The same things were measured in two ways. Each way mixes the same 10 hidden numbers, adds some noise and spreads widely along 7 directions of its own, which tell nothing about the thing.
In the rows, 128 means zero.
Some things both ways: the first way, then the second way.
[ 88 150 143 126 121 146 146 119 146 125  74 121 134 126 103 161 121 142
 150 104  58 102 120 142 105 159 169 118]
[145 132 144  42 145 116 143 171 117 210  72 147 154 175 143 122 105 162
  90 120 157 131]

[170  40 189  69  87  89 109 142  96 111 175 135 146 206 130  98 166 179
 132 190  58 128 158  55 190 151 116 150]
[103 128  86 208 193 107 114 136  86 163  88 115 177 133 130 110 137 116
  71  88 143 126]

[124 138 160 154 117 122 176 132 149  73 106  96 152  95  68 158 155 117
 143  69 125  89 140 123 149 145 160 137]
[139 111 129 197 177 115 104 128 124 102 105 153 201 137 160 159 150 113
 132 111 179 125]

[112 110 159 132 139 126 110 167 126 147 118  65 117 163 101 103 138 152
 102 153 130 110  93 140 125 114 107  99]
[128  85 100  86 145 113 119  96  93  73 176  98  97 162 156 141  63 142
 106 161 148 122]

[103 131 111 111 102 112 173 114 101 112 100 109 120  88  96 120 119 152
 119 114  86 105 118 152 119 137 154 122]
[111 161 154 170  83 117 130 171 122 111 154 116  92  78 116 135  94 164
 122  90 132  74]

[ 99 185 126 171 116 171 161 177 109 126  81  53 122 122  69 120  94 143
  90  92 145  99  74 190 127 101  88 101]
[135 102  80  86 165  68 123 122  74 150 166 118  84 119  99 114 153 113
 176 175  45 159]

[150  98 135 170 156 106 159 152 148  97 111 129 109 125 133  80 100 105
 130 121 182 115 139 132  74 108 107  58]
[121 133 123 164 126 134 111 101 115 177  74 108 155 130 118 161  89 179
  74  97 146 105]

[149  84 114 116 101 117 148 139 102 100 138 112 103 147 114  96  91 134
  81 139 129 125 124 122 114 108  93 138]
[128 102 127 132 153 135 106 126 150 138  74 142 130 160 143 146 113 118
  83  73 165 165]

[148  67 114 121  98 124 162 101 145  89 110 158  99 165 144  99  53 140
  95  96 140  89 134 133 120 139 138 135]
[133 142 154 196 140 123 104 142 101 151  97 112 158 155 130 149 123 120
 110 115 150 120]

[127 116 135 132 117 124 168 113 148 100  96 121 110 114 110  99  96 165
 120  87 140  83 132 130 154 123 159  97]
[126 131 105 119 171 119 127 131 160 117 101 151 130 150 105 112 176  90
 131 138 117 183]

[154  70 131 161 152  92 138 133 131  97 121 131  93 106 144  83 102 143
 130 118 179 105 116 154  89 109 107  91]
[ 94  73  99 153 134 111 104 128  91  76 191 108 122 118 160 174 108 171
  88 132 152 105]

[110 185 142 159 149 101 145 141 116 177 105 149 152  65 155 131 164 144
 144 116  78  79 107 174 128 159 183  63]
[114 126 129 177 152 107 104 176  94 166 136 131 136 123 119 138 141 120
 103 104 117 121]

[101 116 126 147 100 133 111 151 121 124 136  67 180 180 119  58 138 142
  75 164  91 148 131 129 153 172 153 112]
[194 153 180  93 130 151  70 104 105 171 147 105 140 202 175 120  70 101
 168 141 152 156]

[125  76 134 126 103 133 151 123 113  77 100 141 125 178 130  63  86 175
 136 135 118 131 165 118 135 157 118 100]
[114 100 104 123 108 121 115 118 123 100 144 107  93 132 113 130 182 130
 137 173 103 127]

[146  95 142 168 141  97 120 138 117  89 145 120 142 108 148  50 153 157
 127 147 165 132 184 114 151 151 129  69]
[127 113 100 142 127 141 121  94  86 110 165 101 126 131 154 114 104 142
 132 117 120 100]

[150  69 154 113 118 122  90 176 124 140 172  81 122 179 142  98 131 136
  65 179 147 127 127 120 149 128 118 108]
[ 98 132  99 118 123 136 159  98 123  83  88  82 133 142 104 105 102 159
 108 127 151 138]

[173  54 123 123 104 120 107 127 121 100 164 150 108 167 176  93 102 156
  80 143 127 130 159 108 155 158 127 143]
[111 145 124 175  99  87 117 198 106 132 154  93  63 133 115 141 152  98
 126 161 121 104]

[191 120 160 117  99 130 174 167 143 101 146 106 136 134 117 140 109 113
 140 113 128  97  95 134 134  83 101 134]
[129  79  93  62 201 112  93  72  92 116 115 158 162 137 116 124 154 169
 115 111 125 185]

[135 154 119 139 114 139 170 119 136  96 100 117 124  89 114 126  95 160
 147  89  93 111 117 147 122 127 140 111]
[126 210 156 190 112 130 125 165 148 149 138 142 128 105 103 122 160 118
 158 114  99 121]

[171 104 162 119 134  88 107 150 130 150 148 149  85  97 150 179 133 148
 120 122 115  75  98 123 132 110 127  95]
[104 108  99 160 170 126 101 136 160  79 144 135  95 182 177 125 151  66
  85 116 163 178]

[156 106 165 143  91 124 113 155 114  97 142 127 154 161 139 114 127 164
 122 139  99 116 130 104 183 139 117 107]
[116  57 140 128  94 143 128 109 148   9 148 115  94 153 152 139 135 126
 116 154 158 102]

[177  95 188 103 115  74 149 116 171  96 157 138 133  84 117 197 154 104
 147  89 132  53 148  83 149 126 171 100]
[ 86  78  70 145 160  89 136 126 120  78 136 137 118 124 149 167 161 159
  83 137 138 125]

[149 134 133 134 107 126 137 162 111 133 141 108 132 108 136 133 119 144
 101 124 116  99  88 164 147 120 129 113]
[ 88 147 143 174 104  96 138 205 117 126 131 113 104  87  79 136 137 149
 103 121 118  98]

[143 120 140 135 134 120 167 151 138 127 121 102 128 147 116  80 120 120
 108 131 136 114 126 130 112 122 122 109]
[165 136 150  88 100 134  98  77 105  97 150 112  75 131 115 136  57 164
 139 131 135  85]

[174 113 138 114  96 138 134 150 114 100 175  91 148 130 142  76 121 146
 108 162 148 133 154 130 153  93  83 140]
[138 140 103 156 147 182 126  22  71  44 181 106 154 119 125  92 106 135
 195  88  93 140]

[124  65 122 108  88 109 132 101 130  99 123 143 111 160 128 121  75 143
  86 123 103 100 130 111 124 146 157 121]
[ 90 151 106 222 136 105 140 144 128 151  90  98 162 119 119 141 174 123
 135 127 107 162]

[140 153 137 209 147 126 147 173 129 111 111  92 134 104 120  87 121 130
 102  93 198  91 106 172 144 118 110  68]
[146  78  98  56 163 112 125 105 116 132 127 137 127 147 124 100 155 115
 156 158  94 161]

[103 103 129 124 113  91 127 104 104 129 114 118 114 120 120  98 106 155
  89 132 147  71 128 142 120 132 123  70]
[ 75  73 112 162  99 119 165 189 162 123 117 118  83 138 128 182 115 131
  47 133 127  99]

Other things, the second way, with their names:
<14>: [142 157 102 141 177 111  98 104  57 144 160 109 169 100 124  68 121 132
 175  95 108 144]
<572>: [127 169 121 179 106 146  91  55  99  84 197  76 113  90 138 106  85 153
 184 107 100 130]
<454>: [123  96 134 127 115 146 129 147 186 110 111 135 118 160 135 157 135  98
 118 136 147 157]
<35>: [116  66  97  88 140 128 150 116 125  76 108 130 150 138 126 127 147 150
 118 143 150 128]
<494>: [153 181 179 132  82 148 135 128 136 114 114 106 135 136 160 100  64 150
 149 104 181  79]
<541>: [120 137 150 113 108 173 169 145 158 158  62 139 155 159 147 107 101 147
  84  63 156 115]
<549>: [147 117 157 150 149 170  77 136 119 102 159 136 143 184 172 139  76  99
  82  87 198 121]
<172>: [112 161 101 138 130 125 136 100 113 139 105 102 133  94  98  71 133 157
 134 105 101 125]
<24>: [ 89  84  68 132 150  75 144 171 126 101 122 137 102  88  90 148 159 140
  95 133 126 119]
<644>: [111 118 129 244 160 123  84 129  97 110 107 126 206 132 140 174 192 137
 113 115 166 128]
<460>: [104 145 136 141  88 120 159 117  52 129 132  98 102  96 111 135  84 224
 107  90 101  58]
<366>: [159 175 139  44 134 160 132  88 112 156 106 134 165 166 134  86 130 164
 169 119 132 160]
<85>: [ 77  46  89 189 128  98 114 177 114  83 189 118  87 115 134 199 168 118
  94 147 112 124]
<596>: [127 104 126  71 118 158 158 143 178  63 128 156 156 147 151 102 181 122
 157 140 161 144]
<535>: [ 79 113 105 146  81 117 182 129  98  76 137  91 123  81 111 133 123 205
 127 129 114  74]
<76>: [ 93 115 109 200 115 110 149 153  79  90 186  88 105 115 160 151 113 132
 136 121 113 102]
<266>: [140 138 110 138 142 119 125  63  73  74 131  91 164 118 125 118  93 169
 161 135 152 102]
<122>: [117 145 114 151 127 135 125 132 157  92 133 128 101 124 117  89 162  88
 147 112 116 151]
<344>: [123 106 119  83 141 112 122 130  82 166 130 132 161 114 126 135 129 193
 127 118 114 127]
<265>: [128 122 116  89 112 105 135 128 105 118 172  97  60 126 135 115  77 131
 150 133  94 138]
<4>: [129 111 178  89  78 118 115 199 167 105 160 144  87 121 160 150  88 158
 100 123 183  85]
<646>: [149 139 149 135 118 144  99 127 162  89 130 133  94 162 157  96 146  82
 142 119 156 134]
<436>: [ 82  89  67  79 148  87 168 120  81 132 144 123 127  74 108 114 167 194
 159 111  50 176]
<23>: [ 95  74  82  88 135 140 162 102 155  88  84 137 171  99 125 100 180 162
 146  90 129 178]
<138>: [165  83 110  53 176 147  68  68 119 114 176 154 106 170 126 156 109 112
 142 137 109 195]
<158>: [110 126 120 221 175 109 100 143 122 125 120 118 176 137 128 146 147  93
 113 128 139 158]
<474>: [106 168 122 202 111 125 131 153  94 158 151  84 104 101 113 101  85 121
 119  89  96  99]
<465>: [117 179 117  63 100 143 163 133 170 165  76 116  80 142 100  63 119 142
 108 111 113 144]
<477>: [118  75 112  93 173  99  96 147 159 115  96 144 137 176 127 145 189 102
 100 168 153 199]
<273>: [144 130 116  96 143  98 120 150  67 174 175 125 128 124 167 111 107 152
 146 120 114 102]
<569>: [135 141 172 108 116 152 155 157 192 148  62 166 143 166 117 160 115 136
  90 118 153 128]
<92>: [ 88  83  69 178 196 102 128 118 103 142  99 132 192 125 107 164 191 132
 116 124  95 192]
<713>: [113 114 106 228 136 129  96 119 145 112 122 114 143 142 135 152 200  85
 131 152 119 144]
<267>: [133 161 132 102 115 159 135  92 130  98 121 113 147 142 138  57 146 145
 150 127 139 120]
<509>: [117  76  89  86 158 108 118 106 124 150  68 125 121 167 138 133 147 144
  82 120 140 169]
<552>: [102 120 132 196 108 128 119 145 151  99 130 125 113 121 136 148 165 120
 118 118 130 122]
<322>: [131 141 127 116 172 124 133 114 112 188  75 158 176 152 158 129 134 162
 112  73 128 160]
<684>: [113 125 129 128  76 121 141 139 137  84 148 101  79  97 104 123 126 149
 146 143 115  96]
<194>: [159 142 165  72 115 159 100  90 149 116 130 135 123 165 118  96 157 125
 169 153 109 163]
<201>: [162 148 172 176 106 153  82 126 159  76 139 150  97 147 124 156 123 101
 112 132 173  70]
<306>: [124 128 151 143  80 183 134  62 154  70 104  97 139 158 178 130  91 169
 126  98 171 124]
<409>: [137 123 108  22 140 136 118 118 128 173 119 137 102 163 115  85 142 146
 107 139 107 154]
<716>: [137 114 104 104 167 107 137 124  98 140 105 120 191 123 150  77 150 126
 180 114 130 164]
<161>: [138  99 131 125 160 103  93 164 156  98 135 152  92 176 111 148 182  60
 117 182 133 159]
<354>: [130 125 174  93  75 111 156 183 159  87 111 152  66 113 134 135  90 163
 105  95 171  63]
<582>: [120 147 132 105 108  95 135 191 157 171  93 155  77 125 126 138 141 151
  82 114 144  91]
<656>: [153 141 165 168 109 157  88 135 182 128  93 122 134 171 143 141 119  82
 119 127 181 132]
<662>: [ 91 149 108 117 117 130 156 154 137 140 109 110 142 134 136 110 142 160
 113 115 141 150]
<521>: [130 165 158 142 100 156 119 171 204 142  78 144 101 154 115  92 158  81
 104 103 151 135]
<218>: [148 109 132 105 105 122 157 128 107 106 143 118  87 128 131 136  62 133
 138 133 122  70]
<54>: [145  66 111  66 152 122 123 103 109  69 133 168 122 158 147 143 163 153
 120 142 151 107]
<341>: [119 107 127 139 110 125 151 141 138  40 154 144 104  96 117 121 130 136
 131 121 137  70]
<504>: [131 155 147 138 115 124  98 159 188 146  86 141  99 137 113 139 126 116
  89 113 168 129]
<294>: [152 130 174  94  87 146 103 150 135 120 142 131 109 146 142 137 100 152
 120 128 169  86]
<119>: [ 94 116 106 130 136 128 171 154 129 171  60 127 153 129  99 121 129 158
  67 103 121 112]
<217>: [157 136 194 153 108 159 100 150 188 112 104 152 125 165 163 151  83 100
  99  90 199 109]
<606>: [ 97  94  81 170 151  90 135 122  74 107 177 102 127 108 140 161 137 138
 156 135  86 152]
<18>: [102 138 129 134  95 114 160 180 163  64 132 124  94 122 105 142 144 134
 116 160 155  93]
<78>: [122 107  94 117 149 148 119  85 135 136 105 116 175 136 116 117 169 127
 161 127 107 198]
<352>: [134 141 157  86 116  87 151 197 122 193 111 146 111 128 120 163  95 170
 108 131 124 104]
<63>: [131 131 108 189 153 130 121  88  96 109 138 103 150 134 158 136  88 120
 141 101 133 130]
<682>: [111 103 108 118 109  91 162 159 125 145  96 132 144  59  81 156 139 180
 154 113 106 117]
<496>: [104 134 125 123 151 143 144 125 146 138  85 133 187 155 167 116 130 159
  95  94 161 162]

Some of these things the first way, each followed by its name:
[132  91 156  89 124  65 181 105 139 139 115 160 116 110 106 156 143 104
 128 101  95  53 130 111 111 142 193 114] -> <504>
[ 98 137 122 108 121 121 187 120 115 154  78 104 107 118  81 191 110  89
 120  86 120  57  70 215  60 142 127 141] -> <294>
[100 106 146 101 116 109 178  90 147 122  73 189 113 108 120 171  95 101
 156  96 102  48 131 152  67 119 167 126] -> <78>
[144  99 169 100  91 104 138 134 123 107 156  97 155 138 104 158 151 133
 123 121 115  84 137 126 175 168 161 112] -> <267>
[150 170 133 145 121 187 195 170 122 101  81  58  83 130  55 208  80 101
 135  59 175  89  65 219  72  97  29 154] -> <54>
[199 145 138 136  98 145 117 184 127 111 190 104 149 121 163 143 119 117
 109 152 112 141 127 120 137 115  92 105] -> <460>
[147  74 149 106 110 112 142 143 102 108 117 152 105 166 132  95 106 167
 134 153  85 124 125 106 121 122 105 121] -> <172>
[131  90 140  91 122  74 133 100 108 163 121 198  96 104 161 141 116 149
 113 134  85  60 116 136 107 125 153 114] -> <474>
[120 143 146 164 144 130 127 196  99 156 119  69 124 154  94 143 150  99
  87 143 132 117  74 174  91 128  74 116] -> <656>
[159 108 133 140 125 117 123 148 104 137 121 165  92 155 157 134  99 149
 121 141  75 120  86 137  85 125  77 126] -> <552>
[169 163 136 155 100 142 130 184 105 101 161  76 134 104 103 173 147 129
  99 118  86 142  98 122 153 118  90 154] -> <354>
[ 80 136 133 103 109 148 189 132  96 118  60 106 104 111  65 148 113 158
 142  98  85  92  89 183 105 117 130 158] -> <14>
[158 137 155 108 106 120 148 162 129 137 167  63 177 142 119  66 152 118
 115 180 126 122 127 126 140  95 100 129] -> <138>
[184 112 150 161 131 115 160 128 139  70 122 156 110  85 137 116 115 162
 152  79 147  93 145 120 153 105 112 131] -> <341>
[145  80 141 146 138  89 150 123 162 140 107 155 102 135 148 125  95 124
  97  82 152  48  90 154 126 143 181  86] -> <477>
[123 131 136 149 164 121 105 164 120 184 115  94 101 145 137 125 148 149
 100 141 107 112  81 177 109 156 124 109] -> <18>
[105  92 149 121 132 146 143 148 134 107  93 102 124 188  95  85 130 158
 132 142  88 146 143 111 123 151 138 140] -> <266>
[127 184 133 173 131 141 152 169 138 148 103 103 155 120 141 113 111 131
 120 108 117  98  83 179 129 144 144  56] -> <194>
[174 134 114 213 148 107  94 157 157 124 160 107 149 127 183  42 133 145
  83 142 122 153 117 109 146 146 143  83] -> <352>
[165 133 177 117 112 132 125 154 126  92 138 149 141 140 120 165 166 158
 186 148   4 163 153  51 133 145 118 138] -> <582>
[177 101 130 185 141 118 118 134 142  85 144 119 115  90 151 134 124 129
 122  91 185 100 129 163 132 131 110 128] -> <596>
[154 102 155 121 119 106 152 142 140 127 122 158  97 132 128 183 100  94
 111 101 127  70 110 129  96 122 127 101] -> <509>
[139 134 170 153 125  93 103 144 156 107 152 119 168  75 144 144 172 142
 148 130  84 108 141  91 167 153 197  54] -> <496>
[152 106 136 151 105 151 106 167  93  91 149  70 130 195 107  55 121 167
  77 170 124 165 132 107 151 111  38 162] -> <218>
[164 121 124 178 157 101 145 147 136 122 101 160  69  76 137 183 101 110
 134  74 126  81  44 180  52  88  94 136] -> <4>
[ 64  64 106  65  85 101 183  42 114 102  68 147  97 133  90 122  67 152
 112  95 114  57 150 160  99 172 192 118] -> <535>
[163 109 168  87  89  88 141 138 104 143 168 135 141 122 123 189 156 117
 109 132  89  66 118 118 159 142 139 134] -> <521>
[ 78 114 119 103 133  89 185  97 123 143  64 157  90  81 107 133 101 130
 136 103  95  66 107 162  57 121 180  86] -> <572>
[ 94  90 121 110 102  85 154 101  92 116 114 139 127 106 109 121 131 134
 105 132 102  92 139 142 111 150 158 130] -> <23>
[142  83 104 150 112 107 102 146 109 121 156  99 111 143 150  43  99 169
  39 160 145 132 120 122 150 117 119 106] -> <265>
[ 80 131 109 137 105 142 196 106 115  74  59 126 121 104  68 113  96 127
 132  94  98 117 140 145  79 117 133 161] -> <682>
